The groups are shells around one centre, one inside the other: the same stretched ball of 5 dimensions in 6 sizes.
Some rows, each with its group after it:
[ 2.08 -0.03  2.60  0.27 -1.21 -2.95  0.74  1.90]
Z
[ 1.61 -0.99  2.42 -0.02 -0.66 -1.90 -0.21  3.44]
N
[-0.64 -4.40  2.59 -2.16 -1.37 -1.64 -0.03  5.00]
Z
[-1.14 -3.68  3.32 -0.78 -1.74 -3.80  0.26  3.55]
Z
[ 2.82 -1.63  1.27  0.26 -0.40 -0.58  1.60  3.93]
V
[ 2.98 -0.04  3.07  0.41 -2.19 -2.96  1.25  3.79]
Q
[ 2.89 -2.15  2.17 -0.74 -1.96 -1.00  1.85  5.69]
L
[ 1.47 -1.50  3.55  0.03 -2.23 -3.15  0.24  5.07]
Z
[-0.25 -4.65  2.33 -2.47 -1.88 -1.77  1.41  4.44]
L
[ 0.88 -1.22  2.31  0.48 -0.66 -3.16  0.82  1.40]
Z
[ 0.33 -3.55  1.64 -0.74 -0.20 -1.01  0.42  4.06]
L
[ 0.94 -3.38  2.90 -1.07 -1.98 -1.79  0.55  6.23]
F
[-0.17 -2.50  2.95  0.08 -0.79 -2.88 -0.65  3.85]
N
[ 0.47 -4.59  1.34 -2.32 -1.06 -0.56  1.90  4.10]
Z
[ 0.82 -1.38  1.98  0.84  0.23 -2.21 -0.19  2.26]
L
[ 0.25 -2.44  1.66 -0.50 -0.02 -1.90  0.52  1.76]
N
[ 2.58 -3.08  1.52 -0.94 -1.51 -0.41  2.41  5.46]
Z
[ 1.43 -0.62  2.52  0.00 -0.87 -2.69  0.24  2.08]
L
[ 2.00 -0.94  3.35  0.24 -1.97 -2.81  0.17  4.93]
V
[ 2.46 -1.01  2.83 -1.13 -2.40 -2.37  1.49  3.71]
F
[ 1.08 -1.56  2.98 -0.34 -1.81 -3.26  0.90  2.97]
N
[ 3.21 -1.25  2.35 -0.40 -1.85 -1.20  1.39  5.37]
L
[ 0.33 -2.04  2.29  0.32  0.11 -1.88 -0.99  3.59]
F
[-2.81 -5.73  2.44 -1.78 -0.39 -2.35 -0.67  3.76]
F
[-1.27 -4.97  1.64 -1.21 -0.16 -1.66  0.65  3.23]
Q
[ 2.37 -3.02  2.01 -0.78 -2.15 -1.45  2.84  5.11]
V
[ 3.57 -1.12  2.24 -0.22 -2.22 -1.67  2.55  4.59]
N
[ 2.38 -2.31  2.16 -1.56 -2.29 -1.57  2.50  4.14]
Q
[ 1.37 -1.11  3.05  0.81 -1.12 -2.84 -0.27  4.20]
Q
[ 3.58 -0.95  1.75 -0.49 -1.41 -0.75  1.86  4.30]
L
[-0.48 -4.87  1.43 -1.23 -0.47 -1.35  1.49  3.50]
V
[ 1.48 -3.52  2.27 -0.60 -1.83 -1.63  1.89  5.60]
V
[-0.71 -3.19  2.21 -1.62 -0.59 -2.22  0.00  2.20]
V
[ 2.40 -3.21  1.53 -1.69 -1.60 -0.16  2.19  5.42]
F
[-2.15 -3.57  2.38 -0.63  0.25 -3.04 -1.04  1.52]
F
[ 3.68  0.34  2.08  0.18 -1.26 -1.59  1.36  3.08]
Q
[ 2.46 -1.72  2.88 -0.16 -2.37 -2.36  1.66  5.19]
N
[-0.67 -2.83  1.57  0.15  0.76 -2.12 -0.21  1.43]
F
[-0.54 -2.38  1.99  0.27  0.55 -2.34 -0.75  1.91]
V
[-0.69 -4.67  2.11 -0.78 -0.78 -1.98  0.80  4.31]
Q
[ 2.69 -2.03  2.34 -0.12 -1.91 -1.60  1.87  5.39]
N
[-1.56 -5.18  2.91 -1.95 -1.75 -2.73  0.48  4.58]
Q

New rows, each followed by its group:
[ 1.08 -2.79  1.56 -0.26 -0.11 -0.90  0.50  4.01]
Q
[ 2.15 -0.72  2.30  0.78 -1.15 -2.86  1.57  2.26]
V
[ 2.98 -0.81  1.39 -0.20 -0.64 -0.98  1.69  2.66]
Q
[ 0.73 -3.41  2.53 -1.17 -1.39 -1.37  0.26  5.70]
Z
[ 2.18 -1.45  2.70 -0.95 -1.91 -1.85  0.85  4.49]
N
[ 0.84 -2.10  3.22 -0.76 -2.18 -3.21  0.80  3.83]
N
[-0.39 -2.69  2.28  0.47 -0.04 -2.70 -0.22  2.67]
L
[ 1.89 -2.86  1.83 -0.95 -1.17 -0.69  1.26  5.18]
L
[-1.88 -4.96  2.55 -1.13 -0.66 -2.49 -0.30  4.06]
Q
[ 2.77 -2.21  1.28 -0.62 -1.11 -0.70  2.53  3.83]
L
[ 2.43 -0.36  2.50  0.07 -1.00 -1.81  0.05  3.75]
Q
[-1.31 -5.64  2.36 -2.80 -1.58 -1.67  0.77  4.81]
Z
[-0.32 -1.63  3.14  0.30 -0.47 -3.22 -1.48  3.03]
F
[ 2.99 -0.91  1.31  0.15 -0.47 -0.91  1.66  2.91]
L
[ 1.05 -2.03  2.48  0.73 -0.88 -2.61  0.60  3.73]
N
[ 2.79 -2.18  1.25 -0.87 -1.19 -0.66  2.64  3.64]
Q
[ 1.94 -3.32  1.78 -0.78 -1.71 -1.31  2.64  4.74]
Q
[-1.34 -4.69  2.87 -1.93 -1.58 -2.62  0.22  4.30]
N
[-0.98 -3.90  1.38 -0.56  0.41 -1.91  0.58  1.67]
F
[ 0.19 -1.35  3.05 -0.37 -1.11 -3.42 -0.36  2.12]
Z
[ 0.20 -3.44  2.82 -2.26 -1.93 -1.91  0.36  4.69]
F
[ 3.17 -1.83  1.97 -1.65 -2.22 -0.88  2.43  4.61]
F
[-0.06 -3.69  1.89 -1.47 -0.51 -1.20  0.20  3.90]
N
[-0.74 -2.76  2.48 -0.30 -0.69 -3.45  0.49  1.45]
F
[ 0.42 -1.49  2.55  0.32 -0.68 -3.25  0.30  1.77]
L
[ 0.47 -3.56  2.86 -2.10 -2.44 -2.34  1.36  4.59]
Q
[-1.89 -4.85  2.68 -2.42 -1.07 -2.25 -0.49  3.88]
F
[ 0.47 -3.01  2.26 -0.31 -0.51 -1.47 -0.26  4.82]
Z
[ 0.66 -1.86  1.85  0.76 -0.08 -2.62  0.83  1.66]
Z
[ 3.06 -1.38  2.69 -0.09 -2.14 -1.69  1.41  5.75]
Q
[ 2.60 -1.75  1.29 -0.26 -0.74 -0.94  2.11  3.12]
N
[-0.75 -3.74  3.06 -1.18 -1.88 -3.42  0.79  3.51]
Q
[ 3.11  0.37  2.40  1.19 -0.94 -2.26  0.69  3.20]
N
[-1.21 -5.64  1.77 -2.32 -0.82 -1.20  0.88  4.31]
V
[ 2.81 -0.65  1.47  0.60  0.01 -0.77  0.58  3.39]
F
[ 2.08 -2.93  1.54 -0.13 -0.91 -0.82  1.87  4.90]
Z
[ 2.74 -1.67  2.92 -0.16 -2.41 -2.04  1.46  5.91]
V
[ 0.66 -2.90  1.12 -0.90 -0.02 -1.19  1.37  1.87]
Z
[-0.92 -2.88  3.16 -0.89 -1.33 -3.59 -0.20  2.70]
Q
[ 0.50 -3.19  2.94 -0.29 -1.54 -2.33  0.22  5.57]
Z
[-1.23 -4.27  2.45 -1.07 -0.51 -2.08 -0.54  4.15]
L
[ 1.24 -2.51  2.82 -1.07 -2.44 -2.91  1.96  3.68]
V
[ 0.54 -3.86  2.18 -0.71 -1.50 -2.08  1.76  4.38]
N
[-1.91 -4.66  2.78 -1.07 -0.85 -2.92 -0.35  3.76]
L
[ 1.32 -2.78  1.91 -1.47 -1.59 -1.80  2.11  3.02]
L
[ 3.28 -0.23  2.32  0.61 -1.04 -1.36  0.47  4.66]
Z
[ 2.07 -2.65  2.35 -1.86 -2.39 -1.47  2.06  4.74]
Q
[-0.56 -4.40  2.41 -1.11 -1.63 -2.87  1.75  3.41]
F
[ 2.11 -2.74  2.55 -1.35 -2.57 -1.80  2.19  5.25]
N
